Every row belongs to one group in each of 4 separate groupings. Each group adds its own fixed numbers to the row, and there is some noise. The rows also spread widely along 12 directions, which tell nothing about the answers.
Known rows, each followed by its group in each grouping:
[ -4   0   0  -3  -7  10   6 -11  -9   9  18  -4  -6  16   9  -8  -9  18
   4   2  -2  -4   7   7 -14  12   0 -20   2 -11 -12  -4  -6   6   1 -11
 -22   4   4   2  -3  -1   5] -> Tiza Kizoz z_75 z_995
[-13  -1  -6  -9   9   4   5  -9   7  -3   1 -13  -3  11  -9 -12 -28   1
  -9  -2   4   5 -14  -5 -12   3   6  -6   6   5   3   1  -3  -3   5  -3
   0   5  14 -11 -13 -13  13] -> fipi limam z_706 z_930
[-12   0  -4   3   5   5   8 -15 -18   7   1 -20  -7   8   4  11  -1 -13
   9   2  17   4  -2  -5  -6   4  -2 -19   9   4   2  -9  -1  -5   1   2
   8   1   1  11   0   1   0] -> Sison Voro z_75 z_682
[ 27 -14  13  -5   9 -11   2  15   0 -24 -15   2  -7  -7   7   5  -2   4
  -6  -5 -13 -12   5  -9  -2   2  -2  -1  30 -17   4   2  19  -2   1  -3
   3  -8   6  -2   6  24 -15] -> Sison nivi z_706 z_930
[ -2   5  -2   4  -6   6  -2  -5  -5  20   2   2  10  -4   4  10  13   0
  -4  -9   3  15  -4  -3   5  -7  12   7   3   6 -19  10  -6  21  -1  -2
  21   7  -6  -2  -1 -11  -3] -> fipi nivi z_244 z_995
[ -9   2  14   2   5  -5  16 -12   2  -5  -6  -8  -8  15   9   4  -5   3
  -1  20 -11  -7   1  13  -5  14 -12  -1   3 -10  -1  -6  -2 -12  16  -7
   6  11   9 -13   0  -2  -4] -> panu limam z_244 z_682
[ -8   1  14  -5   5   9   1  -1  -1   9  11  -5  -4  11   1   1  -8   2
   5   7  -5   1  -7   7  -4  10 -18   5   2   7  13  -3 -10  -1   9  -8
   1  14   4  -9  -5  -8  11] -> Tiza Kizoz z_703 z_930
[ 15  10  -4 -14   7  15   1  22  -9  -1   3   9   9  -5  -3  10   7  21
  -2  14  -9   3   3   7  -3  13  -3   1   2   0 -17   7 -18  -4  -2  -8
   0   9  21 -14   3 -13  21] -> panu Voro z_703 z_995
[-11   0  12   8   2   4   1  -4  12  -3  26   5  -3  14  -4 -12 -17  12
   5  -1  -5   1  -6  -1 -16  -2   2  -2 -12  -6   3  11  -1  16  -5   2
 -19  -9  -5  14  -5  -3   3] -> Voduv Voro z_703 z_682
[ -4  -4  28  18   0  -1  -1  -1   5   6   5   8   3  11  -3   1   2   5
   8  -4   0  -2  -4  -4   5  -5 -22  17  -3   2   6  18   5  16  -2   4
   9   5 -15  11   2   8  -1] -> Voduv nivi z_703 z_682
[ -7   6  -7   6  -8   3  -2   6   6   9   2   7   9   8 -12   4  13   6
 -10  -3   8  13   0  -2  -3  -5  11   0 -19   5 -22  22  -2   7  -7   1
  -1  -1  -8   7   6   3   4] -> Tiza Voro z_706 z_682
[ 12  -6  23 -13  15  -6  -6  31  26 -33  17  15  -8   8 -11  -7 -14  20
 -20  13 -32  -4  -1  -5 -17  -9 -15  17  -1 -14  15  19  12  -8   6  -4
  -8  -7   2  -8   0  11  -5] -> Tiza Voro z_703 z_930
[ 10  -4   6 -10  -3   8  15  15 -16 -19  13   9 -15   4   4   6  -4   7
  13   3  -7 -13  12  -5 -24  20  -6 -29  11 -12   0  -4  -1   3 -21  -9
 -23 -17  16  15   2  30   7] -> Sison Voro z_75 z_682
[  0  -5  11  -6 -11   0  -6   5   8  10  15  16  -2  13   2  -4   3  26
 -24   0 -21  -5  11   2 -15  -8  -9   5  -8 -21 -17  21  16   9  10 -13
 -11  16  -7   6   0  16  -8] -> fipi Voro z_244 z_682
[  8  -3 -12 -12  -4  18 -12  -1 -27  31  22 -11   2  -4  12   4  10  12
  -1  -2   5   3   5  -2 -11  -6   3 -16   9  -9 -13  -3   2   6   5  -9
  -6  18   2  14   2  -1   2] -> panu Voro z_244 z_995
[ -9  -1  -1   4   4  -3   9  -6   7  -5 -16 -12  -5  18  -6  -4  -9  -9
  -3   7   9  -2   0   7  -3  18  -1 -13  -1  -1  -1   3  11 -22   7   2
 -12   3   0  -6  10  10   3] -> panu Kizoz z_703 z_930
[  3   4  -9  -2   7  11   6   4 -23   4   2 -10  -1   6   2  14  14   8
   8  16  15   4   9   1 -11  10  -1 -26  -2  -4 -14  -3  -5 -17  -3  -2
  -2  -2   8  10  14   2   8] -> Sison Voro z_75 z_682
[ -8   3  -2   6   9   4   4 -17  -3   6  -3 -17   5  -3   2   2 -14 -19
  10 -15  11   9 -20  -9   6  -4   8   3  17  16   9  -7  -7  13  -2   6
  17   2   1  -4 -12 -16   4] -> Voduv Kizoz z_706 z_995
[  4   5  -6   6   0   2   2  -7  -7  18 -27  -6  10  -8   3   9   8  -7
  -1 -11   3   5  -5   7  19  11   8   6  12   3 -15   1  -4   6   7  -3
  12  17   3 -13   1  -6   1] -> Voduv nivi z_706 z_682
[  5  -1  10   6   4  -1   5  15  11 -18  -5   9  -1  -6  -9   6   3 -15
   4  -2  -8   1  -4  -4   0   7  -2   8   4   9  11   9   2  -1  -6   4
   2  -9  -6  -3   5  18  -6] -> fipi nivi z_706 z_995
[ -2  -1   4  -4   5   1   4  -9   1   5  -3  -5   3  20  -1  -9 -10  27
 -13  11  -1  -1   0   5  -4   2 -12  -2   2  -9 -18   8   1  -8  11  -8
   1  15  11 -10   0 -11  12] -> Voduv Voro z_75 z_930
[ 16  -3  12   1   6   9  -2   4  -8   9  11   2  -1  -1  11  -4   2  23
   8  12 -15  -9  11  19  -8  18  -2  -8   0 -28  -7  -5  -1   0  12  -7
 -33   4   0  -1  10   4  -6] -> Sison Voro z_244 z_682
[ 13  -6  17  14  15  16 -10 -13 -27  31  16 -18   8   5   8  -7   5  26
  24   9  19   2   2  10   7   4 -15  -6   5  -8  -1 -10 -10   2  14   3
  -7  12  -6   7  12 -22   5] -> Sison nivi z_75 z_930
[ -5  -6  11  -1  -2   4   0  -7  -7  16  -7  -7  -4   3   6   5  -2 -15
   0  -7  -5   0  -5   2   5   6 -16  10  17   8  10  -4   4   3  11  -9
  14  22  -2  -7  -5   7  -4] -> fipi limam z_75 z_930
[ -2  -4   2   2   3   6  11   0  -5  -7   6  -2   1   6  -8  -3 -12  -4
  14  -8  17   4  -9 -13 -11   8   6 -18   6   9   2   7  -5  14 -22   6
  -4 -22   9  12   0  10  17] -> Sison Voro z_244 z_930
[ -2   0 -12 -18 -11   2  -1   0 -16  10   4  -8 -12   2  19  19  10  -3
 -16   3 -12  -2   8   0 -15  -1   4 -15  14 -12 -11  -4  13  -2   8 -16
   8  17   5   6  -2  11 -14] -> panu limam z_703 z_682
[ 17  -8  21   3  22   2  -2  17   3 -11  -7  -1   7  10 -19 -17 -14  22
   4   8   7  -9  -5  -4   0   5 -29   7   2  -1   8  12   3 -18   2   5
  -6   8   9  -8   8   3  20] -> panu limam z_706 z_930
[ -3  -4   5   3  -1  -1   0  -7  14   6  -4   9   4  18 -14 -28 -27  28
 -15 -13  -6  -7   2   4  -3  10   0  -1  -6 -16 -20  17   6  11   2  -5
 -27   9   4  -6 -10   0  13] -> fipi Voro z_75 z_682
[ 10  -6  17  11   4  -3   6 -16 -14   4  18  -6   0  17  12  -5   3  34
   9  13   9  -9  10   0 -13  -3  -7 -17   5 -25 -18   0   1   6   4   0
  -8  -5   0  15   8  -5  -2] -> panu Voro z_244 z_995
[ -9  -5   5  12  11  -9   9 -13  13  -5 -22 -13   5  13 -15 -10 -21 -15
   2  -7  17   3 -15  -4   7   9   2   0   6  10   3   6   5  -3  -1  11
   5  -6   2  -6  -3   0   9] -> panu Voro z_244 z_930
[-11   1   0   7   8  -8  13  -4  12 -20  -6  -4  -2  16 -16  -5 -16   2
  -4  -3  10   5  -7 -13  -7   0   3  -7  -4   3  -6  12   1   0 -11   3
   9 -15   8   1  -5   1   9] -> Tiza limam z_75 z_682
[  8   6   3   4  10  11  -4   9  -8   8   7  -4   9   6  -6   4  16  21
   2  17   9   6   3   5  -6  -2  -8  -4 -16  -2 -11   9  -8 -14   6   2
  -1   7   0   2  14 -11  11] -> panu Kizoz z_706 z_682
[-12   0   3   2   1  -6   5  -8  16   0  -9  -5  -9  15   6  -3 -10  -5
 -13   8 -18  -5   6  20  -3  21   3  -2  -3 -18  -1  -1  16 -15  21  -5
 -26  12  -8 -10   2  11 -17] -> Sison Voro z_703 z_682

New rows. What belongs after each?
[ -6  -4  -6  -9  -6  12  -6  -2  -3  18  10  -4  -2   8  -2  -7  -6   4
  -9  -5   2   2  -1   2 -11   3  -1  -8   0   2  -2   5   4  -1   7  -7
 -16  15   0   3  -3   6   6] -> fipi Voro z_706 z_930
[  5  -7  -6   0   8  -4   2 -13 -13   0  -6 -20  -3   8   2  -2  -7  11
  -6   1  15   2  -1  -9  -5  -5   5 -19  17  -8 -11  -3   9  -6   3   1
  12  -2   8   5   3  -8  -1] -> panu nivi z_75 z_930
[ -7  -7  18  10  12  -9   4 -11  12 -12   5  -6  -6  14  -4  -9 -23   1
   0  -4  -4  -3  -8  -6  -5  -4  -9   5   7  -7  14   3   9   5   5   5
   0  -5  -5   4 -10   1  -8] -> Sison Voro z_75 z_682
[ -1   2  18   5 -12   9  10   2  -5   6  15  14  -2  11   5   0   1  18
  15   4  -9  -9   6  11  -5  19 -13  -1   0  -1  -9   6 -13  18  -7  -7
 -13   4   4   2  -1   5  11] -> panu nivi z_703 z_995
[  1   3  -3   4  -7   3  -1  -9  -7  13   2  -5  -6  -8  14  11   5 -14
   7 -12  -6   5   0   7   1   9  18  -7   8  -5  -4  -9  -2  20   1  -5
  -4  -3  -7   4  -3  -1 -14] -> Tiza Kizoz z_703 z_682
[ -3  -1   7   3  -5  -6   9  -7   6   2  -6  -1  -3   9   9   7   7  -2
  -5  10  -9   1   5  13  -2  12   3  -1   0  -8  -9   1   2  -2  12  -6
  -2   2  -4  -7   8   8 -11] -> Tiza Voro z_244 z_930
[ -2   3  11  26   5  -4   1 -25   7  15 -10 -10  13   7   2  -7  -1   3
   7  -3   8   6  -8  12  17   3   7  11   0   2 -11   1  -7   8  14   9
   4   7 -12  -9   0 -24  -5] -> panu Kizoz z_706 z_995
[ -1 -13  17  18  13  -7   1 -16   5  -1  -3 -14   0  30  -8 -22 -13  20
   1   6  20  -6   4  -1  -3   2 -14 -11  -4 -17  -2   9  19 -15  10   8
 -17  -2 -12   8  13   5   0] -> Sison Kizoz z_75 z_930
[ -8   4   3   0 -13  12 -10  11  19  14  28  21   5  -1  -3  -2   4   0
 -10  -7 -22  13  -4   7  -8  -4  13  17 -17   3  -4  20  -3  24   0  -5
 -16   4 -17   3  -4   5  -7] -> fipi Voro z_244 z_995
[-13 -15   5  10  -6  -7   1 -18   1  13  -6 -14  -7  21  -2  -8  -5  -9
  -7 -10  16  -3   1  -7  -7  -2  -5 -11   4  -6   1   9  29  -5   7   2
  -4   6 -18  16   7  26 -12] -> fipi nivi z_244 z_930
[  3   3   8  14  -3   0   0   0   1   3  11   5   1   4   2   9  15   7
   4   6  -3   9   6   6  -3   0   7  -2 -12  -7 -11   5  -5  10   0  -1
  -3 -11 -11  10  10   1 -12] -> Tiza Voro z_75 z_682
[-12  -2  -1  -1   0  -1   3  -9  13   5   5  -6  -7  19   3 -10 -12   7
 -14  11 -12  -3   4  14 -14   9   2  -8 -12 -19  -7   4  14 -13  18  -5
 -27   9  -5  -1   4   9  -9] -> Voduv Voro z_244 z_682
[-17   5  19  24   3  -6   1  -9  17   4  -5  -4   2   6  -2  11   5 -26
   6   2  -4   9 -13   9  12   1  -4  23  -9  15  15   5  -1   5  11  10
  15   3 -20   0  -1  -4 -14] -> panu Voro z_703 z_682
[-15   6  -8  -2  -1  -2   6 -15  14  10  -7  -7   4  14   5  -6  -8   6
 -20   8  -9   6  -2  13  -1   8  11   1  -4 -10 -19   7   4  -7  18  -6
  -5  16   1 -16  -2 -11  -2] -> Voduv Voro z_244 z_995
[ -2   4   8   4   0  -4   0   7  20  -5   6  11   3   7  -3  -1   3  11
 -16  12 -20   4   1  10  -7  -1   6  11 -16 -10 -11  16   3   0   8  -2
  -5   0  -5  -5   3   1  -8] -> panu Voro z_244 z_682
[  1   0   6   7 -11  -3   0  -5  -4  11   9   2  -4  11  10   4  13  20
  -4   4  -5  -2  15   9  -7   3   7 -10  -6 -22 -23   8   8  10   5  -8
 -11   0  -9  10  10   6 -13] -> Tiza nivi z_703 z_682
[  5   3 -25 -19  -2   6  -7  20   2  -2  -6  -2  -1  -6  -6   7   3  -5
 -25  -2 -10   6   0  -2 -11  -1  16  -8   2  -3 -11   9  12 -14   3  -6
  -6   9   8  -3   0  12  -2] -> panu Voro z_706 z_682
[ -1  -3  10  -9   3   5   4   0  -9   0  18  -4  -9   8   4   3  -5  14
   4   7  -5  -5  -1  -3 -16  -3 -14  -6   7  -4   4  -3  -4   2   3  -8
   2   5   9   4  -6  -1   4] -> Tiza nivi z_706 z_682
[  2   1   2   0   4   2   2   3 -14   2   1  -7  -1   6  -2  10   7   6
   2   1  13   3   0 -13  -6  -7  -7  -8   4   0  -9   8   1   5  -7  -1
  19   0   5  10   3   0   6] -> Tiza limam z_703 z_682
[-10  -5   9  10  -6   1   3 -15   6  11   4  -5  -6   3   7   0  -4 -15
   4  -7  -3   5  -6   6   0   9   8   1   5   1   6  -1   4  14   7   0
  -2  -1 -13   3   0   6 -14] -> fipi nivi z_244 z_930
[  9  -7  16   7  13  -3  -7  -2 -14   3  10 -12   2   3   5   6   5  12
   4   0  10   1  -4 -18   0 -22 -17   5  17  -6   3   6  12   5   4   4
  25   5  -8  14   4  -3  -5] -> Voduv nivi z_703 z_995
[ 28   4  12   2   8  16  -4  29  -7   5 -11  14   9 -28  -1  13  16  -7
  19  -3 -17   1   0  14  14  26   0  14   6   1   4  -1 -14   9  -4  -1
  -9  -2   2 -12  12  12   1] -> Sison nivi z_244 z_682
[ 11  -3  19  11   6  -8   2  -3   8 -10   5   6  -3   0   7  -2  -3  13
  -1   2 -17  -6   3   5  -6   0   2   6   4 -19  -3   2   2  11   8  -1
  -9  -6  -5   1   0  -1 -17] -> fipi Voro z_706 z_682
[  0   2 -11  -6  -5  10   1   6 -14   0  17   0  -6  -2   3  12   6  -2
   3  -6   7   5   4 -12 -21  -1  13 -24   2  -1  -9   5  -1  13 -17  -3
  -2 -14   3  22   2   9   2] -> fipi Voro z_703 z_682
[ -6   0   0   5  -8   6  -2  -9 -14  28  -9  -7   8   3   2  11  11  -6
   1 -14  15   6  -4  -5  10  -3  -2   2   8  10 -12   7   1  12   0  -1
  19  18  -5   5  -2   3   3] -> Sison nivi z_706 z_682
[  9   2  -7   0  14   4   4   0  -6   7 -26 -11   9  -3  -6  -3  -5   1
  -1  -3   8   2  -4   2   9  14   3  -3   6  -5 -14   2   0  -7   3   0
   3   9  12 -14   5  -6  10] -> Voduv limam z_244 z_682
[  4  -8  12   5  -3  -3   6  -7  -9   9 -15  -3  -2   8   9   4   6  -1
   1  -3   2  -9   9   0   3  10 -12  -2  15 -12  -9   3  14  -4   9  -6
   3  15  -4  -1   8  20  -9] -> fipi limam z_244 z_995
[ -4   4  -2   0   1  -1   6 -13 -16  11  -6 -16  -6   0  14  21  13  -9
  -2   5   0   7   1   0   3  -2   1  -2  13  -1  -7 -10  -3   0  10  -8
  28  10   1  -4  -2  -9 -12] -> Tiza limam z_75 z_682
[-13  -3  19  13   5   4  -3 -12   1  17  15  -6   2  15  -4  -3  -5   1
   8  -1   7   3  -8  -1  -2  -5 -17   7  -9   3   8   6  -1   9   6   3
   1   7 -13   9  -2  -2   2] -> Tiza Voro z_244 z_682
[-15  -1  -8   0   2  11 -12  -5   1  18  24 -15  -3   6  -5  -1  -5 -10
  -3  -7   8  12 -10  -5 -12 -14   5  -3 -10   8  10   2   5   2   5   2
  -8   5 -14  16  -4  -2  -4] -> Tiza Voro z_706 z_682
[ -7   4 -19  -9  -6  17   6   7  -6   6   4  -3   1  -2  -4   6   0 -13
   5  -4  11  12  -4   0 -12  19  22 -24  -3  12  -9   4  -9   3 -16  -2
 -15 -12   8   6   5  10  14] -> Sison Voro z_244 z_930
[-18   3   0  -1  -6   0   4  -7  -1   6   7 -13 -14  17  14  17  16 -12
  -9  27  -7   4   7  14 -14   6  -3  -9  -7  -3   3  -4  10 -25  21  -7
   2  13 -11   4  15   9 -19] -> panu limam z_703 z_930
[  2  -3  14  -1 -14  -6   8   1   5  -1   1  15  -4  12  12   4   5  17
 -10   0 -20  -8  13   8  -3   9  -3   3   8 -18 -17  12  11  11   4 -11
  -7   8  -4  -2   2  18 -11] -> Sison nivi z_703 z_995
[  8   5  -2  -2  12  -6   5   6  10 -14 -14  -2   4  -3  -2   4  -2   6
 -12   6 -10   7  -2   4   4   7  13   5   7  -9 -13   5  -1  -5   7  -1
   7  -4   6 -21   4  -9  -5] -> Tiza nivi z_244 z_995
[13  1  2 -1 -2 12 -3 21 -9  8 -3 10  8 -7 -6 11 16  5  4 -5  0  3  3  0
  2  7 -4  2  1  4 -9 12 -4  5 -7 -3 -1  5  1  2  7 13  8] -> Sison nivi z_706 z_682
[-11  -1  18  12  -8   0   3  -7   8  16   2   3   1  22   0  -5   5  11
  -3  11  -6  -6   5  15  -1   7 -17   8 -15  -5  -6  10   4  -5  15  -5
 -12  19 -11   0   4   6  -4] -> panu limam z_706 z_682
[ 19  -5  -1   4 -11  13 -17   3 -22  29  27   2   4 -13  18  11  26  12
   8 -10   1   8   7   0  -5 -10  18  -9   6 -10 -15   1  -1  28  -2  -4
 -10  -2 -15  24  10   2 -15] -> Sison Voro z_706 z_930
[  9  -5  16  14 -10   3  -9  10   6  17   6  13   9  -2  -2   2  17  -2
   3  -9  -6   4   0   5   7   1  -1  14  -6   1  -5  16   4  19  -2   2
  -6   0 -19  11  11  18  -9] -> panu Voro z_244 z_930
[ 17   5 -10   5  10   3   3  15  -8  -8 -16  -3   1 -23   4  22  19 -27
  10   3  -3   8  -1   3   4  14  19  -7   6   0   0  -6  -2  -6  -6   5
   2 -15   0   1  17  13 -11] -> Voduv Voro z_244 z_682
[ 15   6   2   2   5   6   3  25   9 -19  -3  12   2 -17  -6  16  14 -16
   7   3 -10  12  -5   1  -2  11  14   4  -2  12   6   7 -12   1 -10   3
   1 -20   0  -7  12   8  -3] -> fipi Kizoz z_706 z_930
[ -3  -7  15   2   6   2  -3   1   3  -5  23  -4  -4  12  -5  -4 -10   6
   1   3   1   2  -7 -11 -13 -13 -12   0   3   4  12   5   3   5  -2   2
   6  -4  -2  15  -4   1   2] -> panu Voro z_75 z_930
[-13  -9   8   8   2  -2  -7  -4  12   6   9  -7   2  15  -9  -7  -6  -7
 -10  -8   9   9 -12 -16  -4 -21  -5  10  -5   6   9  19  20   5   1   6
  11   4 -18  13   3  11  -6] -> Voduv limam z_244 z_930
[ 17  -6   0   5  -1  -2  -4  -5  -6   6  -6  -4   1 -11  15   1   2   2
   1 -15  -8  -4   5   4   8   7  17  -2  22 -17  -8  -5  10  13   7  -2
 -11   1  -7  -3   2   5 -21] -> Sison nivi z_706 z_995
[  2  -5   4  -5 -10  11  -7   3 -12  19  21   1  -6   5  12   7  13  10
  -2   3  -7   1   9   6 -10   1  -4  -7   5  -8  -5   1   6   6   6 -12
  -8  10  -7  11   7  11  -9] -> Sison nivi z_75 z_930
[ -2   5   3  -1  -8  -2   2   9   7   8 -22   9   3  -3   3  19  14 -19
 -11  -6 -16   4   1  10  13  15   0  15   5   3  -7  10   6   3   6  -6
   8  17  -7 -12   2  18  -9] -> Sison Voro z_703 z_682
